The first 6 rows are patterns. Each new row is the sum of 2 different patterns, raised or lowered, with some noise. Before adding, each is slid sideways (what falls off one end comes back at the other) and multiplied by a number that may be negative. Names go in the order of the patterns.
In the rows, 128 means zero.
Some rows, each with the names of its patterns after it:
[109 112 146 183  91 135 122 113 103  89 123 105 150 107  90 163 116 131
 150 109 134 122 145 125 160  97 171 124 128 148 137 104 130 110] | S
[143 137 134  92 137 128 133 118 117 183 166 132 111 116 119 130 153 147
 156 145 135 156  73 144 122 170 135 149  73 116 103 115 131 135] | C
[145 109 118 134 129 121 101 137 111 126 124 117 108 128 118 136 106 134
  99 132 129 146 121 124 123 140 126  92 133 117 127 114 183 114] | V
[146 136 130 138 145 111 117 161 146 136 131 130 125  85 134 148 111 120
 168 113 160 131 135 124 126 168 138 134 145 131  79  91 124 115] | K
[136 151 131  99 147 112 150 131 130 110 130 122 131 141 165 148 137 128
 147 130 138 135 104 159 147 109 122 137 115 131  94 136 183 114] | W
[137 124 108 122 181 170 136 138 123 167 137 124 120 117 124 121 154 129
 126 134 104 144 131 103 115 131 101 141  82 156 102 110 106 140] | B

New rows, each followed by the names of its patterns:
[169 164 156 139 116 164 144 168 154 162 166 156 168 116 145 165 139 162
 151 138 150 140 142 134 148 123 188 122 155 132 136 136 183 153] | S C
[113 124 119 121 136 123 136 108 133 125 124 113 123 128 129 128  95 132
 137 112 107 188 124 140 123 121 155 128  93 116 134 104 128 146] | V W
[ 86 133  99 107  87  84 108  98 115  86  93 116 102 107 112  89 111 100
 118  97 124  81 128 105 114 114 109  96 113  97  84 102 111 132] | S V
[150 110 174  69  90 141 151 119 137 109  88  96 115 158  90 106 176  97
 111  53 117  90 198 122 118 168 114 122 130 101 126 157 133 125] | S C
[130 103  83  98 120  64 104  83  53 115  76  97  74  86  49 122  46  99
  78  76  65 116  92 119 104 103  71  48 124  62 100  99 113 119] | S V
[ 81  69  37 107  97  65  82 117 118  84 112  67 125 107  19 104  77  50
  96 102  76  84  70  59 108  66  87  89  68  70  76  71  93  97] | S W
[131  87 114 134 166 106  96 116 113  98 100 170 147 146 126  87 144 119
 122 127 132 142  96 122 119 145 107 159 165 121 123 149 119  92] | S K
[ 96  52  41  77  79 106  84  94  93  99 108  61 101 123 106  91 109  92
  97  92  61  98  83 100  84 140  81 114  74  92 119 118  98 111] | K W
[140 110  77 214 111 144 117 114 122 181 161 157 175 108 166 118 126 150
 175 108 138 116 129 133 103 150  97 156 142 129 113  78 114  90] | S C
[135 122  93 116 118 126 131 132 129 142 137 119 120 143 123 124 125 128
 119  99 128 138 127 110 146 127 152 124 138 124 142 151 113 139] | K W
[ 92 102 119 130 134 113  90  77 153 154 130 109 114 147 123 141  81  90
 137 121 136 134 116 160  89  83 138  88  85 119 122 113  92 126] | W B
[154 167 160 133 156 163 151 174 168 173 147 165 144 164 179 162 172 158
 145 173 154 165 152 143 159 178 128 153 158 139 156 147 159 192] | S W
[143 162 145 149 146 144 179 154 150 158 141 129 131 136 137 157 140 152
 134 167 129 135 156 162 154 145 141 144 149 168 161 144 142 183] | K B
[146 158 128 152 127 166 119 168 202 139 177 124 127 138 187 149 163 181
 200 116 146 141 135 165 112 150 130 184 146  73 152 139 173 184] | S C
[101 144 137 120 143 169 185 135 111 136 126 121 130 146 136 155 103 125
 134 147 135 143 164 125  99 136 138 112 133 117 130 128 156 118] | K W
[179 129 149 135 118 109 114 115 124 148 120 112 120 133 145  73  89 119
 146 136 117 127  97 109  94 137 112 110 165 107 135  88 116  95] | C V
[111 134 141 142 137  67 134 125 124 118 156 212 171 145 100 114 120 125
 143 159 167 123 125 153  73 144 126 203 133 136  89 125  75 128] | C K
[145 169 180 152 164 167 152 138 151 151 164 172 195 141 199 143 160 170
 222 220 192 134 187 160 139 164 198 190 183 155 169 184 203 124] | C W
[150 144 128 141 164 165 135 162 115 171 139 131 150 144 116 139 134 149
 129 105  93 147 107 139 112 119 133 153 141 147 147 128 124 106] | S B
[165 155 146 128 143 127 153 113 113 183 120 147 143 196 108 171 110 145
 148 142 122 116 146 127 148 163 143 129 142 145 149 126 152  99] | V W
[117 120 110 130 118 124  90 141 113 120 131 101 119 142 129 106 146 103
 159  92 137 126 137 106 115 113 137 112  73  82 118 107 123  84] | V B
[ 67 131  82  75  70 165 147 104  66  87 149 148 135 131 125 158 120 123
  45 109  96 136 135 124  50  98  56 107 111  85 106 113  83  82] | C B
[171 131 157 107 166 164  72 147 122  97 146 139 127 119 124  97 158  97
 134 134 109 115 136 120 143 148 137 111  72 163 133 122 135 163] | S W
[126 104 115 131 129 115 110 101 140 122  93 100 101 107 106 127 132 109
 106 108 120  93 105  87 111  92 122  87 107  93  98  91 116 140] | K B
[ 22  84  94 100  74  71  83  58  87  23  37  56  54 130  71  71  61  68
  77  79 103  65  99  90  75 119   7  86  92 125  76 116  12 105] | C B
[176 105 154 106 124 145 141 148 117 140 112 179  93 150 136 121 134 170
 136 158 150 161 116 102 168 131 133 154 162 174 135 158 136 153] | S V
[ 88 107 127 123 135  91  93 143 120 102 116 103 137 103  78 123 103  93
  99 141  96 112  87 110  97 131  89 128  97  92  71 100 106 108] | W B
[160 142 149 141 132 111 144 131 145 138 159 154 146 145 127 144 139 150
 152 162 145 145 145 127 142 152 155 140 138 118 137 131 126 143] | C V
[158 118 144 133 136 163  95 143  79 115 126 134 137 104 125 103 168  81
 138 124 110 124 158 123 146 133 153 103 101 153 116 115 142 147] | S V
[111 170 115 141 113 140 108 133 155 148 128 116  92 104  76 131 126 108
 108 158 135 125 112 151 128 115 177 134 165 134  78  92  82 100] | K W
[ 85 119 146 138 136 125 146 155  70  86 156 158 145 138 129 108  74 111
 133 106  97 210 102 163  98 128 108 171 175 158 144 141 125  67] | C K
[ 99  91 136 133 132 112 125 116  83  81 102 118 114 114 103 102  93  83
  98  89  93 157  81 108  75  86  97 128 136 116 108  94 108 101] | C B
[101 139 108 122  99 128 122 100 111 113 140 140 156 135 120 125 112 130
 130 130 119 136 142  73 119 115 143 125 133 120 113  97 124 128] | C K
[124 113 114  99 206  98 125 134 147 117 146 103 148 185 173 126 145 125
 173 153 163 144 131 131 146 159 143 138 116 139 165 123 104 129] | W B
[179 139 149 177 171 138 169 154 197 129 175 166 167 118 143 164 157 151
 123 105 160 143 157 112 140 174 162 162 161 156 100 129 148 137] | K B
[127 122 135 177 102 154  93 134 121 176 149 127 142 134 124 127 170 164
 163 145 128 133 145 141  95 130 145 126 135 140 137 125 132 153] | C K
[187 198 188 184 188 184 200 201 171 185 163 180 177 169 193 217 170 192
 213 182 172 197 174 204 195 184 176 180 189 182 206 206 196 180] | V W
[130 154 148 124 145 108 138 142  99 126 121 106 136 110 129 104 130  89
 153  76 129 125 117 112 143 123 144 139 120 113  75 154 112 156] | S V
[168 149 176 180 118 166 188 157 176 155 216 193 165 173 159 159 174 187
 149 162 175 162 200 118 179 164 211 158 173 134 163 144 154 168] | C K
[121  74  93  77 102 104 119  99 120  89  90 114 123 106 100  97 150 130
  83 104  92 102 102 166 108 139 103 105 130  78 112  82 139 100] | C V
[169 145 169 133 161 122 146 137 142 172 167 129 134 145 124 140 107 162
 185 127 147 164 149  91 141 124 167 148 144 122 133 128 131 144] | C W
[147 112 165 148 151 124 156 118 137 113 145 182 112 150 150 138 113 149
 115 159 135 145 112 145 119 142 150 180 152 142 136 161 138 129] | V W
[142 113 124 109 128 128 126 169 115 116 156 144 104 156 101 159 106 150
 142 121 117 119 121 139 160 115 103 132 111 127 102 117 122 143] | K B
[ 96 137 101 164 114 126 130 113  69 104 102 109  93 127 145  90 147  87
  93 122 101 109 117 130 141  89  90 128 115 112 105 151  98 146] | S W
[ 89 147 115 148 102 104 125 133 107  67  69  97  97 124 102  91 120 116
 115 105 102  88 103 124 100 117 113 105 135 132 103 137  99 158] | S B
[128 152 154 158 166 157 135 132 121 147 138 173 155 170 106 141 112 140
 157 127 153 143 133 124 143 141 136 133 119 189 143 142 129 123] | S C
[144 165 173 142 155 156 134 135 120 166 145 134 146 155 159 175 124 140
 200 185 153 173 155 205 157 113 165 145 139 153 194 143 170 144] | W B
[114 105  91 112 143  78 132 138  99 146 119 100 107  98 127 107 127 158
  87  80  81  96  83  96 112  97 131 107  73 125 126 125 129 100] | S K
[132 133  92 151  61 108 133 140 140 144 150  97 123 102 113 131 120 182
 122 128 106 116 132 180 139 140 148 129 125 105 121 152 160 129] | C V
[102 137 159  89 110 122  99  99  88 111  91 136  98  97 134 116 106 138
 107 134 110 131 116 150  95 133 119 112 134 120 130 113 117  96] | S V
[107 127 103 133 128 119 111 140 113 135 119  96  47 121  96 133 100 104
 115 125 143 111 131 101 118 124 128 129 115 110 149 118 138 128] | V B
[123 159 161 123 135 153 149 143 159 156 155 186 128 142 198 179 155 180
 144 192  95 181 183 160 139 176 146 194 162 113 115 145 176 167] | K B
[ 99 127 117 117 147  81  96 129 120 111 122 144 148 116  50 132 104 122
 125 161 108 137  97 113 115 138 136 124 120 108  90 109  90 105] | C W
[160 155 131 197 130 193 138 145 139 149 177 169 133 153 240 194 192 175
 163 199 170 184 160 156 170 157 157 141 159 161 151 182 166 144] | K B
[108 130 133 124 115 130  74  83  71 119 106 119 113 116 134 115 110 104
 135 128 129 111 119 104  93 111 143  92 104 125 104 136 116 107] | V K
[200 153 171 167 166 174 193 130 192 167 153 190 149 166 155 145 141 162
 186 203 132 169 194 181 155 145 163 174 189 151 136 186 158 168] | S B
[127 147 141 133 107  84 143 124 141  93 124 160 146 144 146 142  78 109
 132 119 166 123 128 161 154 119 152 139 187 109 159 151 151  95] | K B
[ 94  80  96  93  91 107  95  79 115  88  79  81  82  96 108  95  98  71
 101  92  62 101 119 118  89 148  75 106  81  85  94 110 100  58] | V K
[113 107 152 128 155 138 147 150 158 122 134 187 154 155 143 149 111 114
 137 167 134 132 174 132 182 138 154 139 141 178 159 147 160 140] | V K
[129 141 140 168 159 131  98 149 141 146 134 154 194 167 154 131 109 141
 129 167 160 172 161 129 165  85 149 134 211 168 168  94 122 114] | C K
[136 101 127 127 109 118 142 177  71 137 114 120 108  90 121 110 156 105
 101 158 118 133 154 110 135 116 148 120 166  97 163 116 128 144] | S V
[140 131 164 143 187 109 155 160 152 128 126 120 169 149  68  90 128 113
 137  70 127 170 129 146 150 138  88 143 123 138 156 117 115 156] | W B
